The rows come from 4 hidden closed curves, with some noise, and rows from the same curve form a group. Each curve winds through 8 dimensions. The rows are also pushed far along 5 directions, which tell nothing about the answers.
Known rows, each followed by its group:
1.28 1.11 0.20 1.93 -0.68 -0.54 1.07 -3.93 1.02 -3.17 -0.74 -1.79 0.72
 0.38 -3.36 -3.05 -0.66 0.82 1.39 -0.10
(1)
2.26 1.95 2.77 1.48 1.31 -3.38 1.68 2.23 -0.79 3.65 5.55 1.83 2.52 -0.90
 -0.48 -3.35 -3.74 -1.51 -1.96 -0.19
(1)
-0.34 -0.66 -0.32 0.78 -0.66 -1.17 1.07 0.40 1.26 -0.20 -0.78 -0.45
 -0.50 -0.76 -1.70 1.96 1.23 -2.29 1.76 3.04
(2)
-0.43 0.59 -0.68 -0.51 -2.34 -0.11 -0.18 -0.68 -0.29 0.15 -1.45 0.72
 -2.73 0.51 -1.71 0.88 1.52 -0.88 -0.30 -1.57
(2)
2.90 2.12 1.62 -0.22 -0.01 -1.29 3.00 2.16 1.85 -0.92 1.61 -0.81 -0.20
 -2.03 -1.61 -0.85 1.29 -2.15 1.85 0.91
(2)
-3.35 -0.20 -4.65 0.03 -2.70 6.61 -2.26 -3.51 -1.31 -3.43 -2.09 4.78
 -3.54 4.18 1.88 1.70 -0.86 0.05 -1.29 -1.11
(3)
0.90 1.54 1.04 0.65 0.69 -1.70 0.32 1.85 0.16 -0.30 2.16 -1.55 1.96
 -0.71 2.29 -1.39 -1.99 0.13 1.42 1.53
(1)
-1.06 0.07 -1.71 -0.73 -4.43 -0.69 0.91 -0.32 1.88 -2.00 -2.93 -3.31
 -4.73 -0.69 -3.26 2.60 3.10 -2.32 4.82 2.73
(1)
0.96 2.43 -0.22 0.20 0.66 2.01 3.13 -3.94 1.63 -0.54 -0.17 -0.90 2.81
 1.32 -1.38 -2.97 -0.34 2.72 -1.37 -1.23
(2)
-3.88 -3.05 -1.47 -2.28 1.21 3.32 -2.10 -2.01 -2.57 0.68 -3.07 0.46
 -2.13 0.43 0.76 2.46 0.85 1.20 -2.49 0.14
(0)
-2.72 0.82 -1.84 0.63 -1.29 1.73 0.58 -3.81 1.98 -3.55 -1.39 -1.31 -1.27
 -0.27 -2.44 -0.62 -0.34 1.66 1.12 -0.46
(0)
1.03 -2.21 0.54 0.86 2.33 0.56 -0.36 0.07 -1.06 2.97 -0.86 0.65 3.53
 1.56 3.46 0.95 1.84 3.07 -1.63 -1.44
(0)
2.84 -2.44 3.13 -1.18 3.03 -2.84 -1.75 5.75 -1.51 2.72 2.86 0.01 1.66
 -1.92 4.25 -0.65 0.29 -0.31 -0.57 1.13
(1)
-0.99 -1.40 1.18 -1.10 3.77 -1.19 -0.74 1.29 -0.07 2.44 -0.59 -1.30 2.16
 -1.92 1.50 0.51 0.84 2.82 -2.37 -1.75
(3)
1.48 4.33 -0.98 2.53 -5.27 -1.43 3.33 -3.20 1.51 -0.63 0.53 -1.78 -0.36
 2.39 -2.70 -2.99 -0.79 0.31 2.98 -0.80
(1)
1.93 1.75 -1.97 3.92 0.80 -0.06 -1.20 -0.78 -0.69 -0.45 -0.20 2.35 3.72
 4.05 4.96 -0.80 -2.31 0.82 -0.86 0.53
(1)
0.50 -0.25 -0.86 2.16 -0.59 1.51 -1.77 -1.45 -0.32 0.54 0.62 3.17 3.26
 4.20 3.92 0.73 -1.38 0.53 -1.88 1.31
(0)
-2.74 -1.70 -1.49 1.46 -3.70 -1.04 -1.19 0.93 -0.75 1.57 0.10 1.49 -5.79
 -0.70 -1.27 3.26 1.88 -2.03 1.77 -0.36
(0)
-1.57 0.45 -1.95 0.07 -1.23 1.08 -1.31 -2.26 1.09 -2.15 -3.07 0.99 -1.84
 0.95 -2.29 2.20 0.79 -1.21 -0.92 -0.21
(3)
-0.26 -2.45 1.68 3.36 0.36 -1.99 -0.76 3.01 0.22 0.40 1.96 1.32 -0.20
 -2.48 0.39 3.85 1.58 -1.95 3.12 0.58
(1)
1.83 -1.99 2.06 -2.34 -0.06 -0.97 0.10 1.14 1.27 0.10 0.26 -2.30 0.72
 -1.40 -0.76 -1.97 2.15 2.17 1.09 -1.83
(0)
-0.95 -0.46 -1.02 -0.34 0.28 1.12 -0.38 1.77 1.40 -0.45 0.57 3.21 -0.41
 -0.10 1.20 1.53 0.53 -1.02 -1.11 0.13
(0)
-1.97 -0.75 0.61 -5.08 0.86 -0.59 -0.35 2.54 -1.86 5.20 1.05 0.68 -3.99
 -2.14 -1.42 -0.30 0.02 -1.08 -4.89 -0.79
(1)
-2.70 -0.75 -1.19 -4.78 2.97 2.29 -0.04 1.93 -2.23 2.82 -0.22 1.63 -0.45
 -0.39 1.40 -0.10 -2.37 -0.48 -4.25 0.75
(3)
2.74 1.36 0.36 0.22 -0.09 1.17 1.07 -4.58 0.99 -1.57 -1.53 -2.91 1.18
 1.35 -2.17 -3.65 1.13 3.52 -0.40 -2.44
(2)
0.18 0.36 -0.22 0.47 -0.53 1.15 3.00 -1.61 0.94 -1.59 0.32 -1.46 -2.14
 -1.27 -2.95 -0.91 0.94 -1.00 2.31 1.98
(0)
3.02 3.99 0.61 3.86 -4.19 -0.60 3.63 -3.67 3.89 -4.89 2.99 -2.37 2.30
 1.33 -3.03 -4.58 -2.13 0.13 5.65 1.51
(3)
1.04 1.92 0.47 1.00 0.00 0.27 1.14 0.61 0.92 -1.79 1.27 0.42 4.34 1.27
 3.51 -1.18 -1.58 1.13 1.53 0.40
(2)
1.74 1.32 1.81 -0.37 1.08 -0.34 1.53 -1.16 0.04 1.47 3.43 -0.41 2.37
 0.07 -0.41 -5.06 -2.56 2.01 -2.26 -1.08
(2)
-0.09 -0.25 -0.23 1.91 4.28 -0.89 -2.65 3.87 -1.38 2.09 1.32 2.62 0.01
 -1.23 3.82 2.83 -0.75 -1.33 -2.64 0.20
(2)
3.48 -1.31 0.50 0.75 -0.30 1.39 0.62 -1.24 0.61 -1.40 -1.80 -0.47 0.88
 1.42 0.23 -0.29 3.69 1.28 1.68 -0.96
(0)
-1.89 2.25 -1.81 0.75 -1.35 1.77 1.74 -4.83 0.66 -0.32 -2.36 -0.40 1.20
 2.21 -2.06 -0.24 -0.53 2.24 -0.90 -2.18
(1)
-0.93 -0.04 -1.09 -1.03 -1.46 1.99 0.24 -0.13 1.78 -2.20 -0.55 1.08
 -0.92 0.04 -0.43 0.55 1.26 0.46 0.77 -1.44
(3)
-2.66 -0.62 -1.72 -0.06 2.39 0.86 -2.68 2.26 -1.56 0.05 -0.92 3.01 -2.95
 -1.15 1.86 3.61 -0.26 -2.43 -2.44 0.65
(3)
1.19 6.42 -4.32 5.35 -5.43 1.32 3.13 -3.39 2.75 -3.63 0.14 1.26 0.30
 4.82 -0.09 -0.49 -2.40 -1.97 3.93 1.93
(1)
1.48 -1.18 0.83 0.68 0.49 -0.40 -1.95 0.45 -1.50 0.23 0.88 -0.72 1.33
 0.96 2.16 -0.76 -1.00 1.15 0.69 -0.23
(0)
-0.39 0.87 -0.13 0.89 -0.22 0.31 0.57 -0.51 0.61 -0.51 2.76 0.32 -0.61
 -0.45 -0.87 -1.63 -2.38 -0.90 -0.03 1.60
(1)
-3.00 -1.96 0.72 -6.04 1.57 -1.09 -0.45 -0.20 -0.36 1.95 -4.24 -3.63
 -1.18 -2.69 -3.65 0.74 1.63 1.14 -2.65 -0.84
(3)
0.22 0.73 0.85 -0.03 -0.08 -1.56 2.21 -0.59 -0.70 0.85 -0.44 -2.23 -0.62
 -1.18 -2.60 -0.22 -0.06 -1.82 1.26 2.67
(0)
-1.03 1.86 -1.49 0.04 0.48 1.72 -1.20 -0.88 -1.79 1.30 1.20 4.93 1.87
 3.20 2.16 -1.33 -4.20 0.02 -4.80 -1.85
(3)
-2.89 -1.90 0.05 -3.64 0.38 -0.43 0.71 -1.06 0.33 0.63 -2.40 -1.51 -1.41
 -1.94 -4.08 0.16 0.62 -0.50 -1.45 1.28
(2)
-0.94 -0.85 -1.10 1.55 -3.03 1.90 -0.58 0.22 0.09 0.82 1.58 3.13 -2.08
 1.68 2.25 2.34 1.39 -0.46 0.60 0.16
(2)
-0.46 1.94 -2.13 2.64 -2.66 0.81 -0.28 0.10 0.42 -1.53 0.69 3.58 -2.34
 1.49 0.43 1.63 -0.33 -2.15 0.75 -0.89
(3)
-0.91 -2.95 2.08 -3.37 1.50 0.46 0.65 1.55 -0.01 1.54 0.51 0.78 1.54
 -1.54 0.89 -0.32 1.65 1.39 -1.61 -0.73
(2)
-1.64 0.32 -0.57 -3.42 0.89 -0.93 1.18 0.71 -1.65 2.37 -2.55 -1.22 -3.17
 -1.81 -3.06 0.40 0.56 -1.68 -1.96 -0.05
(3)
-0.65 -0.51 0.69 -1.87 1.20 -0.49 2.09 1.14 -0.80 2.55 2.20 0.00 -1.90
 -2.10 -2.67 -1.19 -1.41 -2.62 -1.24 3.02
(0)
-3.44 -1.36 -1.83 -1.03 -0.91 2.87 -1.09 -1.46 0.65 -2.14 -0.57 0.68
 -4.07 -0.98 -1.71 1.44 0.43 -0.28 -0.14 0.48
(1)
-0.11 -1.38 -0.14 -2.98 -0.03 1.16 0.19 -0.29 -1.46 -0.29 -1.60 0.49
 -0.68 0.47 -1.36 -0.87 -0.22 -1.10 -0.59 0.49
(3)
1.36 -0.43 3.41 -1.38 0.84 -1.96 2.19 0.04 0.50 1.49 2.49 -1.50 1.66
 -2.28 -3.80 -3.37 -0.65 0.67 -0.38 -1.39
(1)
1.99 -2.24 1.93 1.57 2.13 -2.41 -0.59 0.79 0.06 -0.56 -0.30 -1.27 0.89
 -1.98 -0.67 -0.34 1.75 0.19 1.26 0.13
(1)
0.14 4.60 -1.86 1.65 0.93 4.24 2.29 -5.50 -0.17 -1.96 2.59 3.42 5.90
 4.78 1.52 -6.88 -7.29 3.36 -3.89 -2.39
(3)
1.58 0.11 0.45 1.34 2.71 -1.31 0.06 1.89 -0.24 1.55 2.18 2.00 2.82 0.15
 1.27 -0.81 -2.56 -1.70 -1.59 2.04
(1)
-0.72 0.05 0.82 -3.34 -0.37 -3.41 -2.20 4.04 -2.20 2.82 2.49 0.95 -1.67
 -0.78 -0.63 -1.22 -4.54 -3.99 -2.54 2.39
(2)
-1.34 -2.78 -0.52 0.37 1.44 2.41 -1.83 -0.03 -0.95 0.30 0.87 4.62 0.81
 1.08 2.76 0.44 -0.30 0.80 -2.89 -0.66
(2)
-1.86 -1.38 -0.68 -1.78 -2.72 -1.20 -1.12 2.22 0.60 0.22 -2.02 -0.69
 -3.47 -1.33 -1.04 3.38 2.87 -1.33 1.88 -0.61
(0)
-2.20 0.75 -2.15 0.36 -2.96 2.03 -1.41 -3.39 -1.77 -0.63 -0.06 0.16
 -2.12 2.59 -0.47 -0.68 -3.03 0.21 -0.19 0.22
(0)
-1.15 -0.26 -1.42 -0.26 1.79 0.31 -1.37 -0.62 -0.88 1.30 -0.75 1.94
 -1.46 0.25 -1.15 0.27 -1.00 -0.77 -3.79 -0.51
(2)
-2.74 -3.81 -0.90 -1.91 1.73 2.98 -0.38 0.42 -0.77 0.47 -1.63 0.76 -3.28
 -1.88 0.24 2.80 3.18 0.34 -0.68 0.37
(0)
-1.43 -1.17 0.05 -2.54 0.50 -1.54 -3.42 3.88 -2.06 1.43 0.79 1.01 -2.06
 -1.02 1.62 1.12 -1.94 -2.35 -1.72 0.94
(2)
0.92 -1.95 -0.56 -0.01 1.34 3.43 0.50 -3.18 -0.71 -1.90 -2.76 -0.67 2.77
 2.21 1.40 -1.01 1.29 3.09 0.78 -0.44
(3)
1.55 0.00 1.49 2.23 1.91 -1.74 1.86 0.34 1.38 -0.24 0.09 -1.65 4.33
 -0.85 1.19 0.04 1.02 1.30 2.05 1.02
(2)
0.93 -0.83 1.28 -4.34 4.85 0.16 1.76 1.44 -2.37 4.66 0.54 -1.04 1.45
 -1.44 0.44 -3.58 -0.88 1.76 -4.50 -0.84
(3)
2.60 2.09 0.19 -0.11 1.51 0.24 4.61 -1.08 0.48 -0.12 -0.27 -2.89 0.69
 -0.85 -2.01 -3.41 0.77 0.95 1.34 -0.04
(3)
-2.16 2.27 -2.52 1.70 0.10 2.12 0.89 -0.50 -0.13 1.08 0.74 5.31 1.17
 2.36 2.46 1.40 -2.17 -1.07 -3.13 0.20
(0)

New rows. What belongs after each?
3.53 -0.86 1.42 -0.38 2.07 1.31 -0.06 0.49 -1.24 2.26 2.23 1.73 4.51
 2.63 3.63 -2.54 -1.24 1.41 -2.48 0.37
(0)
-1.02 1.08 -0.20 -1.70 0.16 1.15 3.25 -1.71 0.28 0.97 0.52 -0.56 -0.21
 -0.45 -2.40 -1.82 -0.99 -0.34 -0.95 1.62
(0)
1.89 -0.26 2.56 -1.86 0.98 -1.93 1.12 -1.35 -0.82 2.55 0.35 -1.02 2.99
 0.42 -1.94 -3.47 -1.03 0.43 -2.84 0.93
(0)
1.83 1.64 1.70 -3.76 -1.86 -1.55 3.70 0.49 1.66 1.23 -0.61 -4.84 -0.28
 -1.48 -3.14 -2.20 2.29 0.85 1.91 -0.40
(1)
2.84 -2.28 2.36 -0.33 2.57 -2.96 -0.15 3.51 2.03 -3.63 -3.62 -5.39 -0.35
 -4.91 -0.59 1.90 6.34 0.75 5.52 -0.84
(2)
-1.53 0.97 -0.84 1.25 -0.89 -0.08 1.22 -3.22 1.69 -1.59 -1.94 -1.84 0.63
 -0.10 -1.98 -0.03 0.71 1.68 1.10 -0.44
(0)
-1.64 -1.40 0.56 -0.18 1.37 1.58 -2.31 -1.50 -0.97 -0.31 0.18 0.28 2.28
 0.80 3.29 -1.12 -0.94 4.58 -1.94 -3.01
(3)
-2.74 0.31 -0.64 -0.92 0.25 -2.15 -0.41 2.25 -1.35 4.04 1.57 0.94 0.49
 -0.22 1.56 0.21 -3.03 -0.27 -2.11 0.19
(1)
-2.81 -3.03 0.27 -3.17 2.42 -0.31 -0.07 2.77 0.36 1.24 -3.09 -1.50 -4.10
 -4.96 -2.03 4.07 5.18 -0.08 -0.48 -1.68
(1)
-3.21 -2.05 -1.74 -2.07 0.33 3.68 -0.29 -3.29 -0.52 -2.76 -6.59 -1.22
 -3.35 -0.63 -1.91 3.19 4.77 1.54 0.05 -1.70
(0)
2.10 -1.52 2.13 -0.18 1.67 -4.34 -1.37 4.95 -0.05 1.90 0.98 -1.27 1.53
 -1.96 0.81 1.50 -0.07 -2.41 1.32 2.33
(0)
-0.08 -1.10 0.06 -0.06 1.00 -0.48 0.95 -0.50 -0.93 1.29 -2.94 -2.00
 -0.07 -0.60 -0.19 0.87 2.82 1.75 0.70 -1.43
(3)
-2.81 -1.68 -1.23 -4.12 0.11 1.38 -0.42 0.80 -0.15 -0.83 -2.75 0.21
 -4.75 -2.21 -3.38 2.48 1.59 -2.89 -0.91 1.47
(0)
-2.73 -0.15 -1.29 0.51 1.30 2.01 -1.54 -2.13 0.34 -2.08 -0.57 2.12 1.02
 0.65 1.27 -0.19 -1.42 2.19 -2.48 -1.82
(0)
1.78 1.80 1.08 0.33 -1.43 -2.29 3.00 -1.04 1.23 1.03 0.38 -3.52 2.48
 0.09 -1.20 -3.24 0.20 2.55 2.00 -1.45
(1)
0.97 -0.13 2.39 -4.55 0.29 -0.40 2.40 -0.74 -1.14 3.84 1.81 -0.88 1.77
 0.14 -2.06 -4.79 -1.73 0.78 -3.52 0.53
(0)
-1.08 1.41 -0.63 -1.46 -2.84 1.11 1.26 -0.94 1.41 -2.84 -0.47 -1.02
 -0.37 0.30 -0.64 -0.83 -0.30 0.20 2.17 0.36
(2)
-0.08 -2.38 -1.02 0.38 1.76 2.69 -0.90 -0.49 -1.93 0.60 -0.74 2.06 1.77
 2.30 3.16 0.69 -0.52 0.82 -0.94 0.92
(3)
1.21 -1.40 1.22 -2.06 1.97 -0.67 1.05 0.82 -2.19 1.79 -0.10 0.34 2.63
 0.41 -0.59 -1.97 -1.99 -1.13 -1.21 1.71
(3)
-1.12 -1.17 1.42 -3.32 -0.15 -1.53 0.44 0.51 1.49 1.83 0.58 -0.12 1.03
 -1.30 -1.44 -1.61 0.32 1.09 -2.45 -0.78
(0)
0.34 1.72 1.80 -4.98 0.78 -3.32 2.38 1.96 -0.32 4.05 0.20 -3.55 -2.42
 -3.27 -4.37 -2.03 -0.05 -1.90 -2.36 1.27
(1)
0.01 1.37 -0.53 -1.44 -2.25 1.47 0.99 -2.39 1.89 -2.61 -1.18 -1.14 -2.81
 -0.32 -3.17 -1.75 1.85 1.23 0.32 -2.82
(3)
-3.21 -3.72 -0.58 -6.76 -0.47 4.78 -0.78 -3.16 -1.37 1.24 -3.06 0.17
 -2.41 0.82 -1.46 -1.03 2.02 3.23 -4.56 -2.21
(0)
-0.14 0.66 -2.19 1.64 -1.42 1.17 -1.71 0.73 0.46 -1.96 -2.88 -0.22 -1.25
 1.34 2.85 4.08 2.54 0.01 2.44 -0.39
(2)
0.25 0.45 -0.39 2.98 0.38 -3.12 1.05 3.43 -1.32 2.97 0.43 0.76 -1.38
 -1.07 0.84 2.97 0.63 -3.21 1.93 1.72
(3)
-1.34 1.15 0.18 -1.27 3.48 1.25 -0.45 -1.04 -1.81 2.22 0.31 2.11 2.73
 0.76 1.77 -1.83 -2.62 2.72 -5.78 -3.42
(1)
-0.32 -0.32 -1.55 1.86 -0.81 2.62 0.80 -2.46 1.05 -0.44 -0.66 2.29 0.75
 2.19 0.82 0.85 1.52 1.42 -0.41 -1.04
(2)
-3.75 0.19 -2.21 -0.61 -3.29 2.25 -1.67 -2.06 -1.36 0.82 -0.53 1.44
 -3.34 1.97 1.25 0.88 -0.24 1.72 -1.50 -2.34
(1)
1.65 -0.65 0.99 -0.08 0.69 -1.14 0.22 2.08 -0.25 3.57 1.44 -0.62 0.04
 -0.27 1.56 0.71 1.22 -0.47 -0.51 1.76
(1)
0.11 -1.24 2.48 -0.76 1.38 -2.13 0.07 -0.69 -0.39 0.25 0.06 -1.71 1.29
 -1.98 -3.06 -1.64 -0.65 0.26 -0.41 -0.20
(1)
-3.78 0.64 -1.79 -1.49 -1.28 0.72 -2.55 0.49 -2.82 3.64 0.98 4.27 -3.19
 1.49 1.03 1.23 -2.81 -1.40 -5.10 -1.40
(2)
1.50 3.13 -0.27 3.01 -3.29 -1.74 3.57 -1.76 2.65 -1.82 -0.13 -3.62 1.39
 0.48 -1.22 -1.72 1.01 1.82 5.30 -0.62
(1)
-0.87 -2.86 1.19 -5.06 0.01 -1.74 -2.61 2.61 -1.18 0.07 -1.93 -2.00
 -3.16 -2.35 -1.50 0.25 1.25 -0.74 -0.37 -0.24
(2)
5.07 -0.41 0.92 2.90 1.87 0.17 -0.75 2.70 0.81 -0.79 1.45 0.64 4.90 1.94
 6.14 0.38 0.96 0.95 2.01 1.23
(2)
3.10 -0.22 1.27 1.97 1.83 -0.88 -0.56 -0.84 -0.15 -0.51 1.88 0.13 4.67
 1.74 2.06 -3.80 -2.39 1.93 -0.61 0.10
(2)
2.74 1.75 -0.42 5.38 2.18 -0.97 0.27 0.71 1.03 -1.25 0.59 0.81 1.78 0.21
 2.12 1.01 0.54 -0.40 1.43 0.11
(2)
3.48 2.11 0.07 4.04 -4.00 -0.34 2.28 0.84 4.24 -3.73 1.75 -1.12 0.30
 0.46 0.58 0.62 2.82 -0.35 6.87 0.42
(3)
0.22 1.72 -2.83 3.34 -0.64 2.20 1.14 1.15 -0.50 0.25 1.32 2.28 -2.72
 1.14 3.23 1.66 0.54 -1.18 1.75 0.62
(3)
2.64 -3.38 3.67 -1.06 3.83 -4.08 -0.52 6.12 -2.29 3.41 2.66 -1.05 -0.05
 -3.83 1.14 -0.16 0.59 -2.60 0.60 2.95
(3)
0.25 2.31 -1.76 -0.28 -4.03 0.39 -0.44 0.09 0.32 -1.42 1.12 1.21 -4.74
 0.98 -2.02 -0.56 -1.16 -2.90 0.75 0.13
(2)
-1.90 -0.31 0.00 -4.22 -2.27 -0.37 0.20 0.35 0.14 -0.41 0.11 -1.11 -1.79
 -0.94 -2.79 -1.61 -1.50 -0.93 0.15 0.38
(1)
-4.71 -1.67 -1.07 -3.45 -0.95 0.63 -2.85 -2.49 -1.60 1.48 -1.21 1.78
 -3.31 0.12 -3.41 -0.50 -2.05 0.25 -5.42 -2.08
(3)
0.27 1.49 -2.10 2.37 -4.06 1.47 0.59 -1.53 2.67 -3.97 -0.44 0.84 -2.00
 1.41 -0.58 0.47 1.79 0.11 3.39 -1.71
(0)
-0.50 -0.23 0.71 -0.04 -0.56 -1.63 1.31 -1.63 1.03 0.04 -0.26 -0.91
 -0.44 -1.28 -3.31 -1.81 0.87 1.11 -0.31 -1.81
(0)
1.94 -0.55 0.60 -2.42 0.71 1.63 2.01 -2.51 0.02 -0.60 -1.23 -3.03 1.57
 0.78 -1.56 -3.39 0.12 1.84 0.21 0.98
(3)
1.26 -2.16 0.26 -0.20 1.32 1.45 -1.16 -1.53 -1.16 0.75 -1.14 1.20 1.95
 1.93 1.29 -0.75 0.72 1.92 -2.18 -1.15
(3)
2.28 0.47 0.69 5.13 -0.70 -4.06 1.28 5.52 2.76 0.29 1.66 0.42 -0.09
 -2.46 1.76 4.68 3.90 -2.86 5.46 0.79
(3)
0.45 -2.27 0.86 1.44 3.49 -1.35 -1.28 6.14 -2.19 3.84 5.06 5.28 0.56
 -1.34 4.22 0.66 -2.11 -2.53 -2.19 0.81
(3)
-0.27 -0.62 -0.67 2.54 -3.82 -0.64 -0.06 -0.87 0.89 -1.92 0.86 1.05
 -1.76 0.65 -1.82 0.37 0.08 -1.45 3.49 0.16
(1)
2.83 2.95 0.04 2.43 0.58 -1.17 1.30 1.46 0.05 1.80 0.88 0.99 5.42 2.78
 4.03 -0.06 -1.52 0.19 0.18 0.33
(1)
1.27 -2.18 2.68 -1.97 0.18 -2.03 1.41 1.36 1.68 -0.62 -0.63 -5.68 -0.30
 -3.70 -0.82 -1.19 4.34 3.04 3.93 -1.07
(1)
3.10 0.30 1.44 -1.81 0.84 -1.59 1.38 1.22 1.10 0.13 1.30 -1.51 2.41
 -0.13 -1.55 -3.04 -1.65 -1.48 0.15 2.84
(2)
0.36 -2.43 0.38 -0.76 0.24 -0.82 -1.39 5.56 -1.35 1.75 0.05 0.81 -2.38
 -1.45 2.64 4.91 2.37 -3.69 2.10 3.12
(0)
2.75 -0.69 1.42 2.00 0.91 -0.91 1.26 -1.15 -0.99 0.37 -0.87 -2.63 1.02
 -0.31 -0.39 -1.36 2.36 2.59 2.21 -2.47
(0)
1.09 2.01 -0.19 1.05 0.18 1.47 0.76 -0.82 1.64 -3.68 1.22 0.47 1.88 0.56
 0.61 -1.78 -1.53 0.34 1.15 0.05
(3)
1.34 2.87 0.18 -0.78 1.61 -0.94 1.96 -2.81 0.58 -0.13 -0.38 -1.65 1.11
 -0.07 -4.41 -4.19 -2.52 0.09 -2.51 -0.26
(2)
-1.07 -0.71 -1.60 0.59 -1.43 0.65 -1.74 -1.92 -0.34 -1.22 0.64 1.60
 -1.59 1.42 -1.10 -1.38 -2.45 -0.64 -0.94 0.86
(2)
-2.52 -0.60 0.24 -2.38 1.95 -1.15 -0.35 0.32 0.00 2.43 -0.52 -1.23 -0.36
 -2.10 -1.28 0.00 -0.47 1.16 -2.93 -0.92
(3)
0.69 1.95 -1.53 2.84 1.49 2.30 -0.04 -1.81 0.08 -1.13 -0.46 2.76 4.38
 3.40 2.96 0.64 -2.02 0.59 -1.39 0.09
(1)
-0.89 0.43 -1.02 -1.04 1.99 3.66 0.63 -4.17 -0.76 -2.26 -4.34 -0.46 1.62
 1.42 0.02 -0.32 1.01 2.68 -1.84 -1.68
(0)
-2.75 0.67 -2.32 -0.64 -1.43 0.91 -3.03 1.12 -0.69 -1.88 -0.48 1.30
 -3.67 0.24 1.08 1.98 -1.64 -1.91 -0.18 0.41
(2)
